The rows come from 4 hidden closed curves, with some noise, and rows from the same curve form a group. Each curve winds through 8 dimensions. The rows are also pushed far along 5 directions, which tell nothing about the answers.
Some rows, each with its group after it:
[-3 -7  6  1 -2 -4  3 -5  2  1  2  3  5 -4 -4 -1 -9  6  0  0 -2  2  6  6
  2]  Lugam
[ 0  1  5  7  2 -5 -7 -2 -4 -3 -1  3 -2  4 -3 -3  8  5  2  1  0  3 -3  4
  2]  Totod
[ -4  -7  16  -4   1  -4   3   5   0   4   8  10   2 -12   0  -2  -8   7
  -6  -2   4  -6  12   4   4]  Totod
[ -5  -2   4   3  -2  -4  -4 -15  -2  -1   6  17  15   2  -8   3  -2   2
   8 -14   1   5   7   3   6]  Lugam
[-4  1  6  1 -2  0  2 -4  3 -1  2 -1  0 -5  1  0 -3  0  4  2  3 10  0 -4
  8]  Vasi
[ -9   1   3   9  -6   1   0 -16   2  -1  -6  -8   6 -10  -8  -4  -4  15
   5   8   2   7   1   9   7]  vave
[ 4  4 -5 -3 -1  2 -3  6  0  2 -4 -7  3  6  5  2  7 -9 -2  4  5  2 -4 -5
  0]  Totod
[ -3   5  -7   9   3   6   0  -7  -3 -10  -8  -6  -8  -5  -6  -8   1   5
   5   4  -3  -5  -6   6  -2]  Totod
[  3  -6   3   6  -6  -3   9  -8   4   2  -8  16  11 -13  -6  -7  -1  15
   0  -5  -8   6   9  -1   4]  Vasi
[ -8  -2  22   5   3 -12  -7   5   0  -5  14  -6  -1   8   2   5  -6  -9
   0  12  14   9  -5  14   5]  Lugam
[  1   1  -9  10  11  11   7   4 -10  -9  -5  -3 -20  -1   2  -9   0 -12
   8  -7  -6 -11 -11   5  -4]  vave
[  0  -1  -2   2  -3 -11  -3 -29   6   3   1  15  15   5  -9   1   2  13
   7  -4  -9  18   3 -10  -5]  vave
[  3  -3   4 -14  -1   1   4  13   4   3  14   0   4   3  12   8  -7 -13
  -9  -3  10  -5   7  -4  -9]  vave
[ -5   9  -9  -1   4  -2  -8 -10   1  -4   0  -3   1  13  -4   0   2  -8
   3   4   4   2  -4  -5 -10]  Lugam
[  7 -11  -5   1  -1   6   8   5   1   0 -18  -6  -6 -10  -1  -9   1  14
  -8   2 -20 -10   3   0   8]  Vasi
[ 4 -3  9 -6 -1 -2  4 12  2  3 13  4  3  0 10  3 -1 -6 -2 -3 13  1  4  2
 -1]  vave
[-7  4  5  2  0 -1 -3  4 -2  1  1 -5  3 -3  1 -1 -3 -6  0  6 14  1  1  7
  2]  vave
[  2   3  -1 -11  -4   0  -3  10   1   2   4   0   4  -1   4   2   1  -3
  -8   1   7  -2   7  -8  -2]  vave
[ -2  -5  -1 -15   5  -1   2  13   5   9   0 -16  -7   5   3   2  -9  -4
 -11  10  -3 -10   3  -2   1]  Lugam
[  1  -3   3 -13  -2  -9   1   9   4  13   5   3   9   0   2   0  -6  -4
  -7   4  13   5   9  -3  -2]  vave
[-4 -1  5 -7 -6 -7 -5 -4  6  4  6 -1 13  2  0  2  0  5  1  5 15 12  6 -1
  1]  vave
[ 1 -7  6  5 -3  0 -2 -6 -3 -3  1  0  3 -2  1  0  4  9  3 -2 -4 10 -3  3
  4]  Lugam
[  3  -2  -4   4  -4  -5  -2 -10   4  -6  -3   1  10   6  -2  -2   4   4
   2   8  -1  18  -7  -3 -10]  Vasi
[ 10  -5 -13 -25  -3  -9   5   4   8  22   2  11  12   3   2   3  -7   1
 -14  -8  -5  -1  19 -21 -15]  Vasi
[  6   0   2  10   5   3   0   2  -6  -9   2   7 -11   3   3  -1  11   1
   6  -7  -7   0 -10   2  -3]  Vasi
[ -6   1  12  10   2   0  -1   1  -2 -12  12   5   0   1   3   6  -2 -11
   6   6  10  10 -13   7  -9]  Vasi
[  8  13 -16  -9  -3   0  -3   2   3   1  -2  -9   0   6   1  -1   2  -6
  -7   5   4  -5   3  -9 -13]  Vasi
[  0  -5  11  -7  -2   0   5   4   2   5  10  13   6 -10   3   2  -4   1
   4 -10   9   2   9  -3  13]  Lugam
[ -1   7   0  12  -5   2  -2 -11  -2  -8  -6  -6  -3  -9  -6  -6   5  15
   8   2   0   5  -2   7   8]  Vasi
[  1   5  -3  -4  -2   4  -4   2  -2  -1  -1  -6   4   0   3   7  -4 -10
  -8   4  -1  -3  -2  -5  -6]  Totod
[ 0 -9  6  7 -1 -1 -4 -5 -6 -6 -2 -8 -2 -3  1 -8  5 11  5  6  2 13 -8  9
  4]  Totod
[ 0  6 14  8  0  2 -1 -2 -1 -7  7  0 -6 -7  3  3  5  2  7  3  8  4 -7  6
  8]  vave
[ -2  -1   5  10   1   2  -2  -5  -5  -9  -2  -4  -8 -10  -4  -7   0  13
   3   4  -3   0  -3   9   2]  Totod
[  6  -2 -11 -13  -2   4  -1   5   2   0   2 -10   2   4   4   1  -1  -4
  -1   0   3   0  -1  -6   0]  Lugam
[  9  -7  13   4   6   0  12  11  -5   6   4  14 -12  -9   7   0  -2  -4
  -2 -14 -12  -8   2   2   6]  vave
[  2  -8 -14   0   1  -4   4 -15   1   4  -7  11   3   1  -6 -14   3  15
   7  -7  -7  11   4  -9  -8]  Totod
[ 11   5 -12   2   5  12   0  11  -6  -8 -11  -7  -8   0   3  -3   5 -13
  -5   0  -7 -20  -8   2  -6]  Totod
[-2  0  6  4 -5 -1 -1  0 -4  6 -4 -7  3 -6  2  3 -3  3 -7  3  0  4  3  4
  3]  vave
[ -9   1   4   4  -3 -12 -10 -21   3  -3   7   3  14  11 -11   4  -3   4
   9   1   5  14   1   5   4]  Lugam
[-1  1 10  6 -1  0 -4 -6 -3 -5  5  7 -2 -7 -4  1  4 12  3 -5 -2 -3  2  6
  6]  Vasi
[-10   7   4  -1   2  -4  -9   1   2  -2   1  -9   0   7  -4   2   0  -5
   0  11  10  -2  -1   4   5]  Lugam
[ -4  -3 -13   1   0  -7  -4 -14   1  -1  -9  -6   7   6  -9 -13   0   9
   6   9   4  14  -1   1  -7]  Totod
[  3   3   7   3   2   8  -5  -3  -3 -13   9   3   1  -2   4   7   1 -11
   3   0   3  -4 -10   2  -3]  Totod
[ -7   7  22  -1   1 -11 -10  13   5  -4  21   5   8   8   4  15  -3 -16
  -5  16  24   4  -6   8 -10]  Vasi
[  2   0 -10 -13  -3  -3 -13 -10   7  -2   0 -20   9  12  -2   4  -1   0
  -4  20   2  10  -8  -8 -10]  Totod
[  0   5   0   1   2  -4   5  13  -1   8  -8 -11  -9  -2   0  -6  -2  -2
  -6   5   4  -8   6   7   8]  Lugam
[ -8   6   7   6   1   4  -6  -1  -5  -6   7  -1   0   4   5   5   4 -10
   5  -2  12  -2  -5   4  -1]  vave
[ 3 -4 -9 -9  2 -2 -2  2 -1  5 -5  2  7  5 -3 -4 -3 -6 -7  1  0 -6  6 -4
 -9]  Totod
[-1 -1  8  3  0 -7  8  4  2 10 -2  7  0 -9 -3 -5 -5  6 -1 -4  3 -3 12  6
 12]  Lugam
[ 4  8  2  6 -1 -1  0  2  3 -5  1 -4 -6  0 -2 -1  6  4  6  1  5 -4 -2  7
 10]  Lugam
[  1 -11  -1 -11  -3  -6  -1   8   8   5  -6  -9   5  -3  -6  -6  -3  15
  -5  11   2  -2   7   5  15]  Lugam
[  7  -8 -12  -9  -1   4   3 -15   1   3  -4  19   8   1   0  -2   3   5
   0 -16 -18   3   7 -23  -8]  Vasi
[ -1   9   5  20   2  16   1  -5 -13 -20   4   4 -15 -11   7  -3   8  -6
  13 -10   1   1 -15   5  -2]  Totod
[  5  13   5  12   3   6  -2   1 -12  -6   7   7  -3   3  11   8   9 -21
   3 -10   8  -2 -10   3 -14]  vave
[ -3   7  15  -2   1  -5  -6  -1   0   0  12   6   3   5   3  13  -3 -12
  -6   0   1  -2   2  -4  -1]  vave
[ -3   8 -17   5   2   3 -11 -21  -4 -16  -1  -7   1  11  -7  -5   0  -7
  10   2   0   9  -8  -3 -14]  Vasi
[  7  -8 -20  -9   2   1   7   0  -3  10  -9   9   4   2   0  -8  -3  -3
  -2 -15 -10  -2   9 -12 -10]  Lugam
[ -1   5  12  11   3   3  -1   4  -7  -9   5   0 -12  -6   0   4  -1  -3
   0  -1  -5  -6  -6  10   5]  Totod
[  7  -4  -5  -3   2  -2   0   8   3   4  -7  -7  -9   4   0  -4   7  11
  -4   5 -10  -4  -3  -1   2]  Vasi
[  0   6 -10 -10  -3  -1 -10  -4   2  -2  -1 -18   5  11   2   1  -3 -11
  -5  12   5   8  -1  -9  -5]  Vasi

New rows. What belongs after each?
[  8   1   0  -6  -1   8   2   6  -3   3   2   8  -1  -4   8   7   2  -7
  -8 -10  -8  -9   2 -11  -5]  Totod
[  5   3   3   0   5  -4   0  10   2  -3   5  -5  -7   9   4   1   2 -13
   1   6   8   0  -7   4   1]  Totod
[  5  14   5  12   4   5  -3   5  -9 -13  10   5 -10   5   6   3  11 -17
  10 -11   9  -4  -9   6   2]  Lugam
[ 5 -1  5  8  0  2  4 14  0 -7 -9 -8 -7 -6  1 -5  2 -1 -6  9 -3 -8 -3 10
  8]  Vasi
[  0  -1   7   4   2   5   6  -1  -8  -2   1  21  -1  -7   4  -1   2  -9
   4 -20  -6  -2   6  -8   7]  Vasi
[ 2 -5 -3 -1  2 -8  0 -3 -2  3 -1  6  2  3 -3 -5 -3 -1  0 -2 -4 10  2 -4
 -3]  vave
[ -1   4  -7  -2   1   7  -2  17  -5   1  -9 -20  -8  -1   2  -1  -4  -9
 -10   6   2 -17   1   8   5]  Lugam
[  5 -12 -10  -3  -3  -5   5 -14   3   9 -10   3   4   2  -4  -7   3  21
   0  -5 -17  11   4  -9  -2]  Lugam
[ -2  -7  -3  -8   1 -11  -7  -3   3   0   7  -2  10  14  -2   0  -5  -6
   0   7   8  12   0  -1  -6]  Lugam
[  5   0 -21   1   1   4   2   1  -5   1 -13  -6  -4  -1  -1 -12   2  -2
   0   0  -3   2  -3  -4 -10]  vave
[ -7   5 -15  12   7  15  -1  -5 -12  -8 -10   3 -15  -1   0  -6   8  -4
  10 -10 -11  -5 -13  -4  -8]  Vasi
[  3   6   0   9   2  -3   2   1   2  -2  -7 -15  -9  -2  -3  -6   3   6
   4  14   4  -1  -8  13   6]  vave
[  1  -8 -11  -5  -1  -4  -6 -18   1   2  -3   4  10  11  -4   0   3   9
   1  -4 -12  11   0 -11  -9]  Lugam
[  9   4  -9   3   1  -1  -2   4  -4  -2  -7  -3  -6   8  -1  -1   5  -5
  -4  -1 -10  -2  -5  -1  -5]  Totod
[ -1 -10  -4   8  -2  -1  -4 -12   0  -4 -15 -19  -1   0  -6 -11   6  19
   9  13  -5  17 -12   8  14]  Totod
[  7  10  10  -5  -2  -4  -5  12   0  -8  24  -2   4  11  14  13  -1 -26
  -4   3  23   7  -4   0 -17]  vave
[ 10  -2  -3  -5  -1  -4  -3   6   3  -1  -2 -15   2   6   2  -4   2  -1
  -4  14   8   3  -5   5  -2]  Totod
[  5  -3  -7  -9  -1   6   5   7  -1   6  -1  11   4  -3   6  -2   2  -2
  -4 -13   1  -8   9 -10  -7]  vave
[ -8  14  -4   1  -4  -6 -18  -5   2 -10   6 -25   9  16  -4   5  -3 -14
   3  22  24  12  -9  10  -4]  Lugam
[  5   6  -9  12   5  18  -6  -5 -14 -22  -3  -5 -13   0   5  -1   9 -12
   7  -5  -8  -6 -20   2 -11]  Totod
[  2  -3 -10   6  -4  -1  -1   0   3  -4 -18 -22  -2   2  -4  -9   5  12
  -3  21  -6  10 -10   4   0]  Vasi
[  9   9 -14   5   4   6  -2   2  -3 -14  -4  -3  -9   6   1  -8  11  -6
   5   0   2  -7 -10   0 -11]  Lugam
[  0   8   8   5   0  -4  -4 -14   2 -11  19   3   2   6   5   6   1 -10
  12   1  13  18  -9  -1  -9]  Lugam
[  6  -1 -19  -4  -7  -8  -4 -20  10   4 -11  -5  18  10 -11  -1  -2   8
   0   9  -8  15   0  -7  -9]  Totod
[ 11  -2 -17 -19  -1   0  -5   4   3  -1   7   4  12  14   4   3   0 -15
  -5  -2   6   0   1 -15 -20]  Lugam
[-3 -6  7  1  1 -2  5 -2  6  3 -6  1  1 -5 -7  0 -3  9  3  4 -7 -4  1  5
 21]  Totod
[  0   2   3   4   0  -2   0   1  -6  -2   5   8   3  -1   2  -2   0 -10
   5  -8  10   7   1   2   0]  Lugam
[  0   5   4 -10   3 -10 -10  17   0   5   6  -6   2  13   4   2   0 -15
 -10  11  18  -2   2   0  -5]  Totod
[ -5  -2  15  21   3   7   2  -2 -11 -12  -6  -2 -17 -20  -4 -11   2  19
   6  -1  -7  -5  -5  19  14]  Totod
[ -2  -9   1   6   2  -4   3  -5  -4   2  -9   9   0  -5  -7 -12   3  14
   3  -6  -6   2   5   5   7]  Totod
[  7  -7  -3  -7   3   2   7   7   4   4  -4  -7 -10  -3   3  -4   0   9
  -2   3 -10  -6  -1  -3   6]  Totod
[  3  -4  -3   2  -1   0   1   0  -3  -5   1  10   0   1   1  -6   5   2
   3 -10  -2   5   2  -3  -2]  vave
[ 10   5  -6 -13   0   0   1  26   0   7   1 -11   1   7  13   4  -1 -24
 -14   7  14  -7   1  -4 -11]  Totod
[-10  17  17  14   1   1 -14 -14  -6 -21  22  17   7   6   1  12   4 -23
  16  -4  20  10 -12   3  -6]  Totod
[  7  13 -13   1  -1   0   0  -5   2  -1  -2  -9  -4   8   1   1   3  -4
  -2   0  -2  -4  -2  -3 -11]  Lugam
[ -1  -5  -1  -8 -10  -6   0  -8  14  11 -11 -13  15  -7 -10   2  -8  19
  -6  17  -5   6   7   1  13]  Totod
[  0  -7 -10  -6   0   0  -5 -17  -1  -2  -1   5  12   3  -5  -3  -4   3
   1  -1  -5   7   1  -9 -14]  Totod
[  3 -10  11  -1   2  -6  11   1   5  10   1   7  -6  -6  -1  -1   0  15
   1  -7 -11  -3   8   2  16]  Lugam
[  0  -7   0  -5   0  -5  -3   8   5   1  -7 -14   1   1  -6  -7   0  12
  -2  15   5  -1   1   9  15]  Lugam
[  5  -6 -16 -11   3  -1   9   5   2  10 -10   6   1  -1  -3 -12  -5   2
  -7  -5  -5 -12  12  -7  -8]  Totod
[  6  -3  17  -9   4  -2  10   3   4  14  16  20   4  -2  11  15  -5 -12
  -6 -14   1 -13  10  -6  -4]  vave
[ -5  -9  16   7   6   0   9  -3  -4  -3   6  18  -6 -14  -3  -3  -8   4
   7 -11  -7  -1   4   5  13]  vave
[  1  -4   1  -1  -1  -2  -1  -5  -3   5  -1  14   5   0  -1  -1   7   6
   2 -12  -6   2   6  -6   4]  Lugam
[  9   5 -15   0  -2   2  -4 -19   0  -6   1  13  10  10   1   2  11  -5
  10 -10  -4  14  -7 -17 -17]  Totod
[ -1   0  -6  -8   3  -3   8   2   5  15 -10   0  -6  -2  -1  -5  -3   6
  -7  -2 -10  -9  11  -9   2]  Lugam
[  4 -14   5  -6  -1  -4   0  -6  -2   4   4   7   7  -2   2  -3   0  10
  -1  -4  -3  10   3  -4  -2]  Totod
[ 14   4  -6 -17  -1 -11  -7  10   7   5   6  -6   6  16   3   5   2  -9
 -13  12   7  -2   2  -8 -15]  Totod
[ -1  -4  -8   8   2   1   0  -7   1  -3 -10   7  -2   3  -5  -6   9  13
   5   1 -12   4  -9  -1  -6]  Vasi
[ -3  -5  -5   1  -2  -2   0  -6  -2  -1  -9   1   0  -8  -8 -10  -5  12
   0   2  -9   8   4  -2   5]  vave
[ -4  13  13  16   4  -5  -3  -5  -6  -7  10   5  -6   7   2   5   1 -14
   5  -5   8   3  -4   9  -3]  Lugam
[  4   0  -9   3   1  13  -2   0  -6 -13   1  -4  -5   0   4  -2   5  -7
   9  -7   1   0 -10   1   1]  Lugam
[ -2 -10 -10  -9   0  -1   4 -11   7   0   1  -2   2   5  -3  -4  -5   9
   3  -1  -8   6   3  -9  -4]  vave
[  7  -5 -10 -13  -2  -1   0   2  -2   8   1   2   6   3   7   1  -5  -5
 -10  -4  -4   4   6 -14 -19]  Totod
[  7  -3  -7  -9  -3   2   0   3   0   9  -6  -2   3  -1   4   1   2   4
  -8  -1  -8   0   3 -11  -3]  Totod
[ 14   2  -8 -11   1  -3   3  16   2   9  -2  -2  -6   5   4   3  -1  -6
 -16   0 -10 -12   4  -7 -10]  Totod
[ -1  -6 -13   8   3   5   2  -8 -11  -4  -8   2  -3   2  -2  -9   0  -3
   8 -11  -9   5  -4   0  -5]  Lugam
[ -2 -11  -7  -7   3   7   6  10  -3   7 -10  -6  -8  -6   1  -7  -3   3
  -1  -5  -8 -10   4  -1  14]  Lugam
[  9  -1   2  -8   1  -5  -2  14   2   5  -2   0   2   4   1   1   2  -4
 -11   5   1 -12   5   0   2]  Totod
[ 12   0   8 -15  -1 -11  -3  12   6   6  12   3   6   7   5   6   0  -5
 -13   6   9  -3   7  -4  -8]  Totod
[ -5   7  13  15   4   6   3  -2  -9  -9   8  15  -8 -11   4  -2   4  -9
  14 -14   9   1  -4   5   8]  Lugam
